There are 8 hidden switches. A switch that is on adds its own fixed numbers to the row, and there is some noise. The rows also spread widely along 12 directions, which tell nothing about the answers.
Known rows, each followed by its switches (1 for on, 0 for off):
[ 12 -14 -23  48  -8  16 -15 -28 -37  17  17 -19   8   5 -11  38  37 -19
 -19 -12  -7 -19  24 -38  17   5  17 -31 -19]
0 1 0 1 1 1 0 0
[ -6  17 -18 -17  22  -2 -43 -16 -34  -5  17  -6   9 -22  32  24 -10   0
  -5  -8  11 -14 -26 -42  -6 -18   5 -19 -22]
0 1 1 0 0 0 1 1
[ 47  27  -3 -20  24   4 -43   4 -24   7  11  33 -52  17  -2 -27  -2  42
 -12 -10  25   0 -37 -20  23 -52  10 -33   8]
0 1 0 0 1 0 0 0
[ 10 -12  -6 -51  38  -5 -49  -4 -15  -6 -22  -9 -26 -31  -7  49  -6  28
  -5 -14  20  26 -29 -39   5  40 -31 -35 -32]
1 1 1 0 1 0 0 0
[-23 -34 -27 -34  -6 -15 -13 -33  -2  -1  27 -36   3  23  34  -3 -47  14
  13 -11  42  14   7  37 -25 -41  42 -65  24]
0 1 1 1 1 0 0 1
[ 17 -14  11 -15  25  -5 -25  16 -31 -15   7  20 -12  10   3   8   1  15
   8 -10  31  10 -30  33  13  29 -15 -46 -15]
0 0 0 0 0 1 1 0
[ -2  39  35  20  17  -4  10  -3   0  10  21   5   7 -22 -37  46  25 -38
 -32 -33 -27 -44  -8 -47 -10  40  -8  -6 -43]
0 0 1 0 1 0 1 0
[-25  -4   5 -10  39   0 -22 -26 -13  27   6 -22 -15 -14 -23  13   1   1
  -2   0  15   4 -16 -29  -7   2   4 -39 -20]
0 0 0 1 0 1 0 1
[ -2 -21 -19 -39  34   6 -41  -5 -20   9  13 -26  -4  -5   6  25  -1  32
   8 -20  29  26 -35 -20   4   4 -14 -13 -24]
0 1 1 1 0 0 0 1
[ -5  20  -1  -7 -13 -31 -35 -13 -34 -31  -2  -2  14 -50  52  37  10 -15
  -3   3  -2 -19   0 -34  11  58  -4 -37 -49]
0 1 1 0 1 0 0 0
[ 39 -27 -62 -36  -1  22  -8   4 -15  -4  12  13  -2  22 -27  50 -21   2
 -13 -33   0 -15 -11   9 -31 -43   8   0  12]
0 1 1 1 0 0 0 0
[  1   4   2  18  -3  10 -24   2 -61  25  42 -40  42 -37  -1  32  19  28
  -5  -1   7  -3  -4   0  -8  16 -13 -12 -22]
0 0 1 1 0 0 0 1
[-14 -21 -29  14 -16  12 -35 -40 -24  38  10 -83  39  18 -13  34  25  -6
  29 -53   7  18   9 -64  11 -17  18 -40  -3]
1 1 0 1 0 0 0 0
[ 11 -15 -10   1  41   2 -54 -14 -71  11   9  18  -3 -22 -10  30 -15 -19
  -1  22  21  -2  -2  -4 -10  -3  -4 -70   2]
0 0 1 0 1 1 0 1
[-53 -42   1   2  39 -18 -35 -32   3   2   0 -19  -3  13  13   7  -8 -25
 -21   2  23  28  22 -15 -18   6 -17 -20 -51]
0 1 1 0 0 1 0 0
[ 13 -21 -66  -9 -44  10 -28  12 -34 -39  31 -24  58 -10  47  51   8  13
   3 -25  -4  -9  -3  12 -18   5  -5  23 -29]
0 1 0 0 1 0 1 0
[ -2  -3   7 -11  65  29 -40   7 -37  38  51 -33  16 -18 -20  27  10  36
  12 -24  31  21 -48 -11   3  19 -29 -17 -25]
1 1 1 1 0 0 0 1
[ -4   4  64  -3  12 -29  -4   0  -4 -18  22  -2 -38  -3  13 -14   6  20
 -25   8  23   8   4  33 -10  33  -9 -44 -37]
0 1 0 1 1 0 0 0
[-13 -39   5  -9  32   0 -17 -18 -16  -8  10 -24   7  -6 -11  65   8 -26
 -10 -23   7   2  -4 -16 -16  47 -23 -14 -45]
0 1 1 1 0 0 1 1
[-27  -3  27  10  27 -10 -18 -25 -20  12  34 -23  13  -9  -4  22   4 -31
  -8  -8   5  -7   6 -18 -26  11 -10 -27 -39]
0 1 1 1 0 0 0 1
[ 15  -1   1 -23   7 -16 -11  -6   2 -28   6  15 -10  -7   4  36  -6 -21
   2 -13  12 -14 -16  16 -17  31  -3 -43 -20]
0 1 0 0 1 0 0 1
[  8  31  23  -5  32  23   0   7  -5  29  32 -11  -1 -52 -37  43  -3  37
 -37   8  -8 -13 -24 -10 -32  14 -17 -11 -19]
0 1 1 0 1 1 0 1
[ -5   1  10  -1  30  -7 -33 -11 -23   6  34   5  25   2 -10  29  -5 -57
  13 -23   7 -16 -13 -11 -33  -7 -18 -34 -21]
0 1 1 0 0 0 0 1
[-16  10   4  16  18  -8   2 -16  -9   7  21   1 -25 -18  23  -3   2  24
 -49  28  20 -18  10  14  14  20  18 -21 -33]
0 0 1 1 0 0 0 1
[  6 -33 -60   1 -23  -1 -34 -21 -44 -16  -4 -32  14 -14  34  42  12  13
  -1   4  15  -1  13 -14  12  13  15 -28 -18]
1 0 0 1 0 0 0 1

New rows, each followed by its switches (1 for on, 0 for off):
[  2 -19   8  -6  35  -2 -50  -2 -34  10   9  -3  -1  -4 -16  29   3  -8
 -17  -3  10  20   4 -13 -24   1 -41 -10 -36]
0 1 1 0 0 0 0 0
[-19 -10 -21  33  34  21 -16 -36 -15  21  40 -16  19  20   9  17   6 -27
   3 -16  24 -12  -8  -2  17   5  35 -47 -12]
0 1 0 0 1 1 1 1
[ -3  15  -5  -9  29   8 -38  12 -19   7  50  -1  25  -6   7  13   4   3
  -3 -23   6  -4 -36 -19 -29 -29 -27  22 -35]
0 1 1 0 0 0 0 1
[ 21 -23 -13 -18  19  14 -12  15  -9  -6  29   0   7  12 -10  41  -8  20
 -17 -28  15   7 -19  32 -16  14 -20  -6 -14]
0 1 1 0 1 0 1 0
[ -1  10 -10 -28  16  -9 -28 -17  -7   2  -2  -2  13  -1   4  33  -6 -28
  25 -38  13  -7 -26 -26   5  17   5 -47 -15]
0 1 1 0 0 0 0 0
[ 31 -54 -37 -36  22   4 -60 -14 -68   6 -28 -16 -18 -17 -14  60  -8  18
   5   3  30  26 -11  -8  14  23 -17 -57   3]
0 0 1 1 0 0 0 1
[-17  19 -18 -35   3 -11 -20 -16   5 -10  32 -14   1  -7   8  16 -10  -4
   5 -35  -5 -22 -32 -59 -40 -46  15  -6 -20]
1 1 0 1 1 0 0 1
[-68  13  67  28  14 -42 -47 -37 -21  39  37 -58  26   8  10 -39   4 -29
   1 -13  19  24  28 -39 -24 -28  -5 -50 -34]
0 0 1 0 1 0 0 0
[-28  18 -19 -47  39  -9 -65   2 -23  -8  27  -4  22 -33  47  12  -5  16
  14 -10  21   9 -55 -37 -11   0 -22  12 -56]
0 1 1 0 0 0 0 1
[-25 -15  45  36  36 -13 -23 -18 -49   9  46 -15  21 -19  21  15  11 -25
  -3  20  31   0  20  43  -3  61 -11 -56 -38]
0 1 1 1 0 0 0 1
[ 15 -22 -39 -20  22   0 -24   3   8 -29  -4  33 -31  23  25   7  -1  15
 -27  -1  23   7 -13  23  10   6  -9  11 -40]
0 1 0 0 0 0 0 0
[-24  -5  -5 -31  62  -2 -32 -10 -20 -14  21   4   3 -33  22  37 -25  -5
  -5   7  29  -4 -26  12 -15  46  -8 -37 -35]
1 1 1 0 0 0 1 1
[ 13 -11   8 -27  21 -11 -11   4 -21 -19   9  11 -10 -11  -3  43 -12  -7
  -1 -16  14 -10 -10  17 -15  35 -12 -52 -14]
1 1 1 1 0 0 0 0
[ -8  43  43   2  81  10 -51  13 -53  18  60  16  -1 -52  -7  12  36   9
   3  -1  19 -11 -67 -24  10  54 -33  -8 -68]
0 1 0 1 1 0 0 1
[ 28 -45 -31  -1  18   3 -45   9 -33 -24   4  13 -27  24  35   2   9  42
 -18   9  44  35   2  38  27  18 -25 -16 -28]
1 1 0 0 0 0 0 0
[ 10  47 -43  25 -44  -5  15  -4 -41 -12  42  30  25 -26  38  12 -13 -16
 -35  17 -16 -82  25  25 -18 -31  62 -22   4]
0 0 1 1 0 0 0 0
[ 12  -3  39 -24  11 -23 -26  -1 -43 -30   1  10 -48 -26   8  12 -19  24
 -43  31  10  -3   9  13 -38  -2 -13 -30 -25]
0 1 0 1 0 0 1 0
[-24 -27 -20 -26  -3 -22 -17 -19   3 -24 -15   5 -27  18  15   6 -39  -7
 -37   1   7  -2  20 -16 -39 -51  11 -18 -13]
0 0 1 0 0 1 1 0
[-13 -11   2  25  56  -4 -38 -17 -31 -21  -4  27 -43  -9  30  11  15  -3
 -43  27  20  -4   7 -27  30  38 -11 -26 -63]
1 1 0 0 0 1 1 0
[ 13 -21 -34 -32  -3  14 -18   9 -15 -15  -8 -36  13 -27  -2  62   9  44
  -1 -19   3  11 -30 -28  -3  36 -18  -5 -23]
1 0 0 0 0 1 1 1
[ -2 -33 -39 -39 -20 -19 -10 -17  -9 -48   2 -10  34   0  34  66 -35 -46
  26 -33  12 -16   1  14 -34  24  11 -62   3]
1 1 1 0 0 0 1 1
[ 19  -1  14 -29   1 -20   1  -4  -8 -26   5  19 -33   1   9   6 -17   6
  -3   0  22  -9  -8  46  -8  20  10 -61  -3]
0 1 0 1 0 0 0 0
[ 21 -28  16  31  30  -1 -36   9 -61   2  44  17  -3  32  12  -2  29  -2
  -8  -8  29   5  -3  16  22   5 -30 -16 -29]
0 0 1 1 0 0 0 1
[ 17  13 -10 -21  13  29  29 -10   4  42  36 -24  32  -9 -56  53 -27  -9
  19 -40  10 -27 -19  52 -29   9  40 -66  38]
0 1 1 1 0 0 0 0
[-46 -21  52 -38  33 -43 -31 -27 -19 -25  15 -10   0  -8  -3  31 -36 -69
   6 -16   7  -7   2 -19 -77  -4 -23 -54 -34]
0 1 1 1 0 0 1 1
[ -4   1   1  -9  30  -5 -46 -12 -17   6   6   4  -4  -4 -10  19   6 -22
  -2 -12   7   3 -10 -26 -14   0 -17 -15 -39]
0 1 0 0 0 0 0 0
[-19 -38   8   2   6 -29 -40  -9 -11 -31  24  -4 -26  45  49 -33  10   3
 -20  -4  26  19   8 -16 -10 -38 -18  10 -53]
0 1 0 1 0 0 0 1
[  7 -11   0   3  -9   1   3 -13  -6  11   8 -34   7   0 -26  34  16   0
  -6 -19   3  -5   1  -3 -11  16   3 -29 -11]
0 0 0 1 0 0 0 1
[  8   6  -8 -22  13 -14 -45 -14 -34   8 -17  -4  -6 -20   5  20  -7   5
   6  -6  21   6 -12 -24  18  15   2 -56 -11]
0 0 1 0 0 0 0 0
[ 20 -14 -31 -64  18  -1 -20 -10   3  -8  -8   7 -35   9 -13  30 -34  20
  -9 -20  14  -3 -34 -25 -25 -48   8 -23   8]
0 1 1 1 0 0 0 1
[ -9  29  44  -4  39  -6 -13  -4 -32  15  32  -6 -12 -34 -23  23  -6   5
 -23  -6   0 -27 -21 -35 -25   2  -7 -33 -21]
1 0 1 1 0 0 1 1
[ 25   6  10 -18  -5  -4 -20 -12 -38  18   4 -16   2 -14 -18  26 -20  10
  13  -9  17  -3 -11  -6  -6 -11  16 -92  36]
0 0 1 0 1 1 0 1
[  1 -24   9  -7  27   4 -16  -2 -23   2  29 -20   3   8  -9  40  11   1
  -8 -36  10   6 -12  -8  -4  28 -16 -14 -30]
0 1 1 1 1 0 1 0
[-13 -41 -31 -23 -25   2 -40  -6 -31  14   9 -68  46  -3 -19  43   3  10
  16 -27   3  31   8  -6 -43 -16 -21   1 -15]
0 0 0 1 0 0 0 0
[ -2 -31 -19 -37 -16 -29 -18   2  12 -50  -6   8   7  29  22  34  -4 -36
  23 -42   6  -1 -13 -11 -25   5 -18 -31 -30]
1 1 0 0 0 1 0 0
[-18   8   9  -4  44 -14 -38 -20 -17   7   4  -4  -4 -17  32  10  11  -6
  11  -6  38   8 -20 -10  47  66   1 -55 -44]
0 1 1 0 0 0 0 0
[  4  -2  -5  14  24   6 -34 -22 -47  21  14 -11  10 -12  -4  35  15 -20
   0 -11  13 -11   1 -20  17  26   3 -45 -23]
0 1 1 1 0 0 0 0
[ -1 -65 -66 -33  17   8 -69 -22 -51  12 -31 -45   5 -12 -11  52   5  23
  12  -2  28  45  -1 -16   7  21 -15 -26 -19]
0 0 0 1 0 0 0 0
[  1   4 -27  36 -35  -4  -7 -21 -32   6  22  -6  11  11   2   7  14 -25
 -27  -5 -12 -36  36 -10 -12 -40  31 -14 -12]
0 0 0 1 0 0 0 0
[ 16  14 -12  12 -23 -10 -20  -9 -54 -23  18   8   9 -19  41  24  14  -7
  10   0   7 -31   0  -3  21  28  27 -66 -14]
0 1 0 1 1 1 0 0
[  4  10  24 -10  12   1 -14   5   1  17  28 -37   0 -14 -13  12   9  48
  -8 -13  18  20 -23  -2 -10  14 -19 -22 -18]
1 0 0 0 1 0 0 1
[-12 -47   5  12  29 -13  -2 -21 -19 -13   9  10 -15  23  18  20   0 -32
  -9   0  32   2  22  43  14  52   4 -64 -24]
0 1 1 1 0 1 0 0
[ 15 -24 -69 -40  15  18 -16   3   2 -17  18   9   2  14  -7  59 -10   3
 -11 -43  -5 -18 -30 -39 -28 -33 -10  31 -21]
1 1 1 1 0 0 0 1
[  3  23 -36  10  43  20   2 -15  -8   5   9  42 -19 -25   1  37  -9 -11
 -35  14   7 -45  -5  -5  17  30  28 -37 -20]
1 1 1 0 0 1 0 0
[ 18 -50 -84 -17 -17   7  -9 -21  -5 -14  -5   7  13  33   9  47 -33 -30
  -5 -20  15  -9  24  38 -16 -26  29 -34  19]
0 1 1 0 0 0 0 0
[-18  10  53  -1  13 -23   9  -1  14  -1  59   0  -7  28 -18 -14 -12 -21
  -7 -30  10 -12  -2  26 -56 -23   1 -36 -14]
1 1 0 1 1 0 0 0
[-30 -10   0 -18 -13 -29 -32   6 -34 -19  33 -16  27  -4  34 -10 -12   0
  10   0  20   4   3  38 -46 -14  -6 -18 -28]
0 0 0 1 0 0 0 0
[ -4 -21  31  -3  33 -21 -53 -26 -42  16  -9 -15   0  -7 -32  34   2 -49
   5  -8  15  14   9 -35 -19  13 -36 -59 -20]
0 0 1 0 0 0 0 1
[  1 -14   4   5  17  13  -4 -11  -6   0  13 -18  13 -25 -41  73   4 -25
 -26  -8  -9  -8  10  19 -39  52 -13 -20 -29]
0 1 0 0 1 0 1 0
[  4  -9 -28 -12  -9  -6   4 -18  -4 -27   8   2 -10 -19   3  48 -11 -16
 -23   3  -5 -31  10   2 -37   7  15 -25 -16]
1 1 0 1 0 0 0 1
[ 41 -57 -66 -27  13   9 -82  14 -59 -11 -15   3 -15  28  35  -2  15  62
  11  -2  53  56 -21  15  50  -6 -28  -7 -16]
0 0 0 0 0 0 0 0
[ 17  -1  25  19 -36 -16  -7  -3 -21 -18  19 -23   6   9  43  -5  19  23
  -1  -5  16   5   7   8  12   3  -5 -47 -11]
0 1 0 0 0 1 0 1
[ 16  -1  16 -12 -26 -23 -45   9 -44 -25   0 -21  20 -27  30  33  19   8
  -1 -14  -5   9   3 -31 -11  24 -44 -13 -43]
0 1 1 0 0 0 0 0
